The rows are grouped in 4 different ways at once. Each group adds its own fixed numbers to the row, and there is some noise. The rows also spread widely along 14 directions, which tell nothing about the answers.
(in the rows, 128 means zero)
Some rows, each with its group in each grouping after it:
[ 98  88 157 129 163 150  90 105 151 132 121 163 122 111 106 112 150 100
 122  51 102 127 156 135 121 108 147 148 121  84 142 112 183 155 144 123
 128 144 152 164 131 119] => z_349 N z_64 dov
[ 92 104 104 109 115 133 163  92 131 114 157 124 125 158 124 103 176 137
 183 129 117  94 124 133 151 104  71 100 119 109 136 184 181 164 159 156
  74 144 167 175 122 173] => z_817 E z_29 dov
[183 129  80 151 144 123 103 126 164 121  62 157 144 101  99 168  99  65
 100 132 125 137 123 102 143  73 180 146  87 101  87 140  91 130 125 150
 130 153 150 163 107 105] => z_830 G z_64 vepo
[151 128 153 154 132 131 112 142 107 118  88 161 155 115 147 136 126 127
 103 116 129 147 136 106  79 140 173 147 164 152 121 131  70  73 121 141
 148 114  94  99 152  93] => z_919 G z_29 Naso
[160 118  91 155 101 182 154 172 131 157 127 157 153 131 202 166 121 139
  86 166 135 129 110 152 145  99 125 150 121 152 161 169  54  60 175 152
 136  81 153 142 144 127] => z_447 E z_887 Bope
[196 156  73 128 168 153 139 122 157  93 114 148 112  80 149 172  79  86
 104 108  79 122 105 101 132 128 169 137 113 145  80 161 125 114 143 120
 160 106 137 173 104 106] => z_919 N z_887 vav
[157 124 109  93 141 135 156 117 150 149 147  96 113 117 145 156 112 134
  70 126 120 107 130 149 178 142  91 177  77 137 140 134  52 108 134 149
 153  82 129 166 143 162] => z_447 E z_64 Bope
[ 84  85 158 162 129 158 113 139  90 143 175 135 160 147 160 106 140 140
 108  98 165 127 123 138 107 124 128 136 111 108 196 106 144 130 157  89
 104 122 154 139 105 145] => z_830 G z_29 vepo
[114 117 142 138 129 213 136 136 156 150 157 166 135 117 161 157 131 134
 107 121 120 181 103 144 127  96 128 146 149 123 161 170 111  76 219 129
 111  75 182 145 141 144] => z_671 E z_64 vav
[ 72 123 196 121 136 120 129 156 113 137 192 118  95 123 142 102 137 142
 135 114 164 142 151 172 130 135  88 137 176 124 187 120 157 146 143 117
 118 117 129  77 165 172] => z_349 G z_887 bamid
[157 130 118 106 177 130 122 110 122  76 157 128 117  96 136 116 137  87
  82  86 106 112 118 100 115 168 147 199  78 141 106 147 104 134 125 105
 134 130 119 159 121 152] => z_671 N z_887 bamid
[144 147 132 150 162 148 148 107 124 130 156 158 125 117 150 128 152 122
 117 112 145 156 112 114 127 147 156 170 119 136 154 144 106  99 160 122
 139  85 145 154 124 161] => z_817 N z_29 Naso
[123 122 185  88 196 106 115 124 132 143 183 170 153 144 125 145 109 181
 103 111 111 139  86 144 119 101  67 111 192 127  79  71 127 135 136 134
 208 112 132 103 162 128] => z_447 G z_887 vepo
[196 177 120  86 159  99 149 112 150 106 140  80 126 112 107 151  54 134
 134 131 108  86 101 138 119 170 141 113 133 162  74 112  91 144  82 166
 185  98  94 137 125 125] => z_919 G z_887 dov
[116 132 115 146 104 128 126 114 105 113  92 120 124 117 147 103 169 106
 155 150 149 101 149 132 115 161 174 147  92 130 155 159 112 124 101 129
  88 141  80 133 116 123] => z_447 G z_887 vav
[ 56 124 153 103  95 131 178  83 139 103 152  92  81 152 117 103 211 139
 204 137 137 156 151 118 150 133  95 135 121 139 162 185 174 136 151 112
  53 141 138 130 136 189] => z_447 E z_887 vav
[153 138 159 153 164 130 133 131 128 126 206 109 156 155 120  98  87 129
 149 100 182 127  84 161  90 157 181 145 100 125 185  84 143 165 118 141
 148 106 167 150  87 177] => z_349 G z_887 dov
[152 132  94 171 125 159 137 151 145 127 128 141 104 112 168 133 125 102
 167 116 129 104 158 161 151 127 171 131 125 118 186 166 194 112 159 148
 148 108 159 182 111 120] => z_447 N z_887 Naso
[109 154 116 159 125 139 114 106 124 178 121 158 170 139 119 142 113 151
 138 172 145 144  84 128 110  91 159  64 130 101 116  98 113 134 126 110
 123 119 127 131  90 116] => z_830 G z_64 Naso
[129 100 152  95 168 153 148  89 169  96 170 119  88 111 119 119 156 104
 137  40 103 117 152 134 153 159 121 198 117 124 168 165 169 123 175 161
 130  97 164 186 142 175] => z_919 E z_64 dov
[160 159 110 149  59 191 147 184 153  79  97  95 112 102 156 165  91  81
 139 155 138 178 137 126 111 108 180 134 134 170 131 220  90  75 179 123
  66 121 155 130 122 119] => z_671 G z_887 vepo
[124 135  91 149 113  94 122 148 121 117  60 191 142 122 128 138 163 101
 148 179 126 130 134  89 133  51 126 103 155 119  77 172 122 128 122 136
 102 186 115 102 153  98] => z_817 G z_887 dov
[120  86 154 144 161 166 112 142 154 130 137 182 162 150 137 166  98 139
 119  73  87 173 124 100 104  66 117 117 163 102 129 118 173 108 183 116
 161 124 187 164 140  87] => z_817 G z_64 vav
[131 138 126 133 132 123 182  91 152 134 150  96 134 173 114 147 136 148
 160 142 138 166  92  87 134 120 147 129  90 150 139 120 110 122 131 112
 117 112 155 146 102 173] => z_919 N z_887 vav
[180 134 120 128 137  85 144 188 149 129 127 113  98 113 141 143  96 114
 144 130 140  77 172 175 171 147 117 148 179 132 168 148 127 104 112 213
 194 106 120 104 183 123] => z_919 E z_64 vepo
[114 102 129 147 117  95 131 107 160 146  66 164 156 179  72 155 180 120
 138 145 146 199 123  73 143  34 139 140 106 108 106 121  97 121 127 126
 107 183 169 129 131 137] => z_447 E z_64 vepo
[153 130  99 136 146 138 152 125 102 108 156 141 134 129 194 125 117 154
 149  97  96  52 149 134 133 172 137 115 166 150 156 146 174  84 127 160
 185  86 115 168 130  93] => z_919 G z_29 dov
[103 117 108 161 139  51 111 141  95 174  82 173 144 153 126 122 172 130
 117 161 153 107 146  93 147  85 122 118 124  88 124  83 114 139  69  99
 155 180  91  95 145  98] => z_817 N z_64 vepo
[108 110  98 134 117 141 153  91 114 101 136 143 150 157 147 116 158 142
 174 113 102  98 120 102 117 114 131  96 126 130 127 169 176 125 150 136
  89 136 151 176 101 131] => z_919 G z_29 dov
[153 116  82 105 177  88 137  78 145  74 115 169 131 128 123 115 176 101
 168 121  86  71 130  89 144 124 109 151 113 131  87 178 160 132 115 195
 148 160 125 163 145 133] => z_830 G z_887 vav
[130 196 117 130 149  64 150 137  90  58 176 142 117 131 147 119 131 130
 145 155 132 141 108  64 104 140 123 104 166 171  83 145 164 124 102  65
 156 159 106  86 117 131] => z_830 G z_887 Naso
[101 105 113 147 111  98 136 170 123 144 107 120  83 123 136 140 129 111
 147 130 137 106 190 131 185  88  94 118 139  90 175 133 191 159 113 112
 128 165 138 128 148 118] => z_817 E z_887 bamid
[120  79 142 134 108 120 108 127 139 109  62 107 114 130  88 148 124  94
 112  83 112 152 190  92 134  84 128 147  91 106 120 124 135 149 115  97
 106 186 144 154 122 107] => z_447 E z_29 Naso
[ 89  97 139 149  96  96 130 132 123 170 106  95 125 161 112 128 149 132
 134 136 173 132 167 126 157 101 129 137  79  97 191  92 113 144 100 105
 106 154 131 133 126 143] => z_447 G z_64 Bope
[121 156 105 137 158 123 117  94 113 131 111 163 104  98 143 116 141 129
 170 113  97  79 140 131 127 161 163  99 152 106 121 118 205 144  93 115
 172 120  84 163 115  82] => z_817 N z_887 Naso
[136 134 160  87 131 112 146 129 137  87 137  80 122 151 124 155  98 152
 126  93  83 138 152  88 122 141  96 114 159 177  86 120 123  96 113 114
 174 130 118 117 153 100] => z_830 N z_29 vepo
[146 128 176 108 129 146 135 167 156 105 154  80 110 122 123 163  50 123
 100  83 115 164 152 128 122 109 115 138 144 155 126 111 122 123 138 105
 150 120 153 120 144 121] => z_349 G z_887 dov
[152 116 170 113 216  79 118 124 142 122 181 168 142 140 102 113 127 126
 139  94 143 119 107 140 121 128 104 170 161 107 134  96 150 165 122 187
 195 127 151 127 164 164] => z_817 G z_887 bamid

New rows, each followed by its group in each grouping:
[100 112 148 174 126 105 155 144 115 140 149 128 121 169 137 147 125 144
 127 110 159 191 157  77 152  77 125 134 120 125 184  92 153 110 126  67
 132 144 178 116 118 139] => z_349 G z_29 vav
[123  99 119 160 124 151  93 134 122 142  51 200 123  82 157 123 185  89
 132 122 126  95 180 136 142 109 168 169 146 105 158 162 128  89 133 172
 127 137  97 128 174  82] => z_671 G z_887 dov
[151 105 111 147 164  80 123 157 115 119 149 196 204 192 142 133 117 150
 110 128 109 120 100  81  97  63 106 108 149 131  93 101 128 113 117 146
 185 167 163 120 140 100] => z_349 G z_64 dov
[136 145  98 129 158  86 154  59 142  95 112 133  98 132  80 130 176  91
 140 112 138 156 124  59 168 109 167 176  53 120 109 126 145 163 100  80
 115 166 148 176  83 169] => z_447 E z_887 dov
[139 126 146  75 128 125 147 138 163 118 187  59 133 157  99 127  74 153
 163 134 113  97 109 177 122 141  67  94 138 130 122 141 133 162 131 187
 139 115 153 134 145 157] => z_671 E z_64 vav
[ 90 123 148 151 113 127 121 126  70 143 132 148 178 168 164 116 130 184
 127 125 124 122 122 104  80 124 140  77 156 141 126  86 128 105  95  84
 142 136 100 105 118  79] => z_349 G z_29 dov
[126 145 125 134 145 117  72  90 123 153  74 109 121  80  67 110 108  86
 120 137 146 105 113 141 106 149 205 121  61  77 100  74 106 213  53  92
 106 159  71 129  85 116] => z_671 N z_887 vav
[160 138  93 166 148 109 111 112  96  89  97 153 133 106 131 117 126  91
 116 100 123 114 121  77  87 162 219 155  87 129 118 116 137 139  79  75
 141 155  98 159  78  97] => z_919 E z_887 Naso
[119 129 118 143  91 170 162 123 147 126 103 130 100 117 156 143 159 123
 174 127 119 130 157 130 150 123 156 134 153 142 171 186 154  83 162 147
 101 102 135 146 140 122] => z_919 E z_887 dov
[139  58 101 188 100 140 118 148 120 141  81 125 176 180 146 153 108 125
 121  94 119 123 163  75 116  74 168 141  60 110 178  95 139 103 115 100
 137 168 163 193 100  71] => z_671 G z_887 Naso
[137 130  97 140 182 125 135  76 133 170 161 182 138 123 127 124 141 135
 121 137 150 113  82 154 172  99 123 133 105  92 134 110 121 151 138 163
 138  98 165 164 103 180] => z_349 G z_29 vepo
[148 133 144  88 143 142  95 109 138  98  98 121 135  73  83 124 119  78
  70 122 122 129 111 130 104 131 127 158 102 129  59 153  41 161 123 145
  90 143 101 108 137 147] => z_830 E z_29 dov
[182 151 149  96 167 115 126 108 143 110 127  79 116  98  98 149  54 120
 114  90 114 106 133 145 122 181 154 140 135 137 101 102  94 145  86 164
 175  94  98 145 125 124] => z_919 G z_29 bamid
[169  82  73 141 104 113 171 128 147 129  96  96 145 174 159 154 130 131
 143 121 100  74 178  97 165 118 117 154  78 145 170 160 103  65 125 191
 143 123 141 196 142 113] => z_919 G z_64 Naso
[135 132 174 140 127 175 133 155 128 128 156 121 131 112 146 147 101 120
  75 111 155 188  95 131  92 143 168 174 128 157 153 124  60  94 166  83
 114  87 137 108 122 153] => z_919 E z_887 vepo
[141 167 137  90 151 101 177  79 155 141 154 122 153 176 108 156 155 172
 126 169 127 174  70  94 132 118 108 132 124 166  72 128  39  93 130 150
 148  99 129 121 143 177] => z_447 N z_64 bamid
[136 123 141 140 118 130 143 170 130 122 112 159 171 164 155 159 137 138
 101 134 112 171 124  71  92  83 121 133 160 164 101 148  74  61 153 115
 148 135 139 103 171  92] => z_817 N z_64 dov
[145 157 115 105 163  71 126 114 105 129 130 125 117 107 129 134 129 127
  59 145 132 117 123 103 142 149 111 162  91 134  87 102  52 129  78  87
 164 133  74 111 130 138] => z_447 E z_64 Naso
[101  95 194 106 131 108 143 128 120 100 161  80 140 183 124 110 126 163
 177  83 115 119 154 109  86 162 102 130 146 151 156 106 167 129 102 135
 153 140 113 128 157 114] => z_817 G z_887 vav
[137 116 110 146 120 162 128 158 145 122 134 151 137 131 153 130 126 113
 143 135 125 118 129 160 124 108 136 127 135 115 158 179 146 115 172 164
 118 121 164 153 127 130] => z_447 E z_64 vav
[129 122 141 130 115 158 148 163 140 115 175 109 116 127 149 136 113 118
 124 124 158 152 130 170 144 106  99 138 136 132 163 173 122 121 194 141
  95 109 183 137 130 177] => z_447 G z_29 vepo
[112 123  78 109 157 122 138  55 130 147  95 183 111 112 143 135 177 150
 143 121  62  72 139 107 167 132 110 109 144 107  96 148 162 106 119 147
 157 115  92 175 137  99] => z_919 E z_64 Naso
[120  62 171 131 160 116 146 117 141 142 134 157 173 188 143 142 176 161
 128 103 122 136 143  85 136  98  90 183 128 145 169 108 101  70 145 182
 177 122 149 129 187 132] => z_830 G z_887 vav
[ 90 125 141 137  80 135 135 118 141 127  82 106 117 143  95 142 124 131
 192 132 130 159 158 123 128  87 132  71 155 110 131 146 169 150 125 124
  82 154 145 139 124 113] => z_817 G z_29 Bope
[149 138 156 139 131 149  81 167 138 120  94 148 129  87 111 140  77 102
 145 112 129 132 141 176  98 115 171  98 198 108 113 129 151 140 129 161
 148 128 129 105 144  83] => z_671 G z_29 vepo
[167 137  70 125 121 108 145 139 149 122  86 100  78  96 129 148  93  97
 159 136 103  64 181 144 183 129 116 119 117 112 131 160 165 146  96 166
 157 134 114 169 137 103] => z_817 E z_887 Naso
[142 151 110 125 125  94 138  88 141 122  90 133 133 130  87 118 146 121
 197 163 138 113 125 131 132 118 134  98 141 114  98 159 125 155 106 197
 112 142 115 138 132 143] => z_817 G z_29 Naso
[127 105 166 128 140 110 128  98 140 112  89 127 127 154  89 143 135 140
 165  72 109 147 154  94 117 127 160 131 156 126 123  99 157 118  98 136
 157 141 131 139 137  99] => z_919 E z_29 vepo
[206 161 116 123 158  70 151 142 170 123  95 110 113 116  98 180  78 100
 111 130 134 140 148 100 166 111 152 160 133 147 105 117  67  99  95 174
 196 116 127 119 160 122] => z_919 G z_64 dov
[120 114 147 114 159 201 110 154 113  96 239 137 165 127 182 120  74 146
  84  77  96 124  74 148  61 144 106 117 136 129 132 142 160 128 200  83
 130  94 171 164 103 131] => z_671 G z_64 vav
[133 137 161 132 178 131 123 154 119 125 211 117 116 116 146 135  81 129
  74  77 148 138 115 138 130 158 133 162 126 120 174  79 144 135 135  71
 184  96 149 133 110 148] => z_830 E z_64 vepo
[170 113 155 113 156 100 106 170 123 127 132 142 198 154 120 137  83 141
  95 147 128 111  88 138  74 110  98 123 151 136  77 106  47 140 107 185
 170 141 113  95 170 113] => z_817 G z_887 bamid
[ 74 118 131 153 115 127  98 141  93 105 100 164 103 103 146 120 160 103
 124 109 124 138 170 100 124  88 144 119 140 105 130 137 196 147 128  40
  97 183 117 122 116  93] => z_447 G z_887 dov
[113 114 201 144 123 113 122 139 126 165 114 114 151 168 124 134 103 182
 165 108 133 138 163 140  97 138 143 108 182 141 165  58 133  95  82 154
 194 115  98  96 166  81] => z_349 G z_887 Naso
[161 220 138 104 131 115 182  78 147 116 135  93 113 130  99 147 116 152
 172 174 143 173  77 107 113 179 170 121 139 180  85 141  65 109  99 132
 144  79  90 121 117 159] => z_817 E z_887 Naso
[ 73 102 103 147 113 118 109 141  79 106 130 166 130 116 176  86 205  96
 106 137 142  90 154 107 129 119 112 152 103 111 154 175 134 121 142  89
  67 174 106 117 129 137] => z_830 G z_64 vepo
[144 128 115 161 144 124 128 124 155 120 103 142 119 127  99 139 133  78
 144 110 145 164 123  99 133  91 181 153  92 105 135 129 147 154 134 107
 115 154 166 163 101 140] => z_817 N z_887 vepo
[188 119  91 148 140 136 139 127 142 112  72 154 135 109 145 152 132  89
 107 113 112 109 137  98 134 127 183 185 101 146 127 156  81  85 122 161
 150 120 123 159 137 107] => z_919 E z_887 dov
[142 114 126 167 133 128  83 121 125 167  55 170 191 136  95 134  99 129
 144 149 134 116  86 136  71 103 202  86 127  91 105  78 105 164  78 147
 136 152 105 118 101  78] => z_919 E z_887 vav
[ 83 121 148 109 161 139 113  23 149 163 105 169 133 117  81 118 188 136
 124 117 117 165 105 110 127 111 139 146  94  98  96 114  95 137 132 130
  91 122 113 156 118 161] => z_349 G z_64 Naso
[133 119 148  69 177 126  98 133 146  81 156 153  83  62 114 110 140  82
  92  79  99 105 143 161 137 149  79 184 152 110 104 176 140 153 155 160
 138 133 125 122 181 158] => z_671 E z_64 Bope
[115 111 132 150 141  91 134 142 117 171 153 133 154 172 114 153 112 151
  67 135 165 170 100  98 143  74 113 136  82 102 147  52  91 150 109  55
 151 148 164 124 102 150] => z_447 E z_64 Bope
[168 195 111 124 131 144 149 113 150  97 123 128 103  82 123 148 110  99
 146 158 139 157  89 132 122 143 182 127 144 159  89 178  88 116 144 137
 103  98 117 122 110 154] => z_919 G z_887 vepo
[179 188 140 156 173 123 128 149 174 138 142 149 122 116  95 170  56 114
 147 119 146 184  83 142 119 107 202 100 179 117 114  93 151 136 136 125
 191  98 172 124 103 126] => z_919 N z_64 vepo
[140 115 136 155  98 156 150 179 135 205 127 109 129 127 171 150  97 151
 120 168 168 116 155 200 173 119 109 131 145 128 212 128  64  82 140 198
 143  66 133  96 171 139] => z_349 E z_29 vav
[148 150 103 157 147 129 130 135  94 124 110 187 154 120 179 144 132 131
 110 144 120 123 110  91 106 133 167 137 151 144 113 138 100  83 114 113
 166 114  95 129 136  81] => z_817 G z_887 bamid
[ 72  53 111 145 114 160 110 136  90 147 126 161 123 116 184 105 163 132
 117  93  99  64 175 150 143 110  78 114 130  88 178 155 188 132 160 115
  93 139 130 157 133 115] => z_919 E z_29 Naso
[126 129  85 151  82 131 154 175 133 169 105 109 122 149 160 181  89 147
 127 174 126 130 153 130 175  69 106  78 128 120 150 133 128 104 131 104
 138 128 147 131 124  97] => z_447 E z_64 vav
[165 159 174 102 159 120 128  93 157 122 129 112 157 127  67 139 105 124
 135 138 155 161  83 139  99 140 152 139 140 144  87 121  46 137 119 201
 135 101 127 106 139 170] => z_830 G z_29 bamid
[146 143  95 179 154 138 112 130  75 116 104 198 131  77 179 127 146  96
  69 123 137 135 118  91 108 150 198 167 118 127 134 139  95  95 118  74
 128 119  95 114 106 106] => z_919 E z_29 vav
[ 92  66 131 167 131 133  97 151  94 163 138 159 154 129 143  97 151 115
  91 122 161 106 117 146 111  96 117 143  85  80 182 107 127 170 142  96
  84 157 139 127 110 155] => z_919 E z_887 Naso
[135 127 142 136  82 161 155 148 122 146 112  91 126 123 172 144 124 144
 127 143 148 122 153 156 133 153 139 141 146 164 172 162  56  60 146 164
 105  76 102 114 157 130] => z_919 G z_29 vepo
[131 155 139  97 140 107 126 134 129 118 119 114  75  73 123 143 100 120
 131 128 116 107 167 160 160 140  99 104 193 124 104 150 138 138 119 151
 140 115  94  94 164 124] => z_919 G z_29 bamid
[110 134 123 143 182 114 148  71 149 159 147 201 135 155 114 149 160 156
 157 115 125 166  96  95 158  79 132 120 149  92 134 101 179 130 146 122
 169 109 175 171 119 142] => z_817 G z_64 Bope
[165 134 122 165 129 113 102 153 145 136  58 152 126  95 113 140 110  73
 123 138 151 141 162 133 127 111 194 159 122 111 140 135  84 112  97 170
 134 140 112 108 146 101] => z_349 G z_64 vav
[153 127 151 118 124 119 124 149 127 163  82  89 118 105 143 163  75 147
 106 115 116  83 177 145 141 156 143 129 151 147 139  81  79  94  72 149
 197  93  58 111 169  65] => z_919 G z_887 dov
[134 191 105 143 100 153 142 141 123 165 111 116 119  97 157 162  89 135
 118 182 151 140 113 149 135 134 165  93 143 135 125 139  67  95 126 106
 122  78  92 121 116 108] => z_817 G z_64 vepo
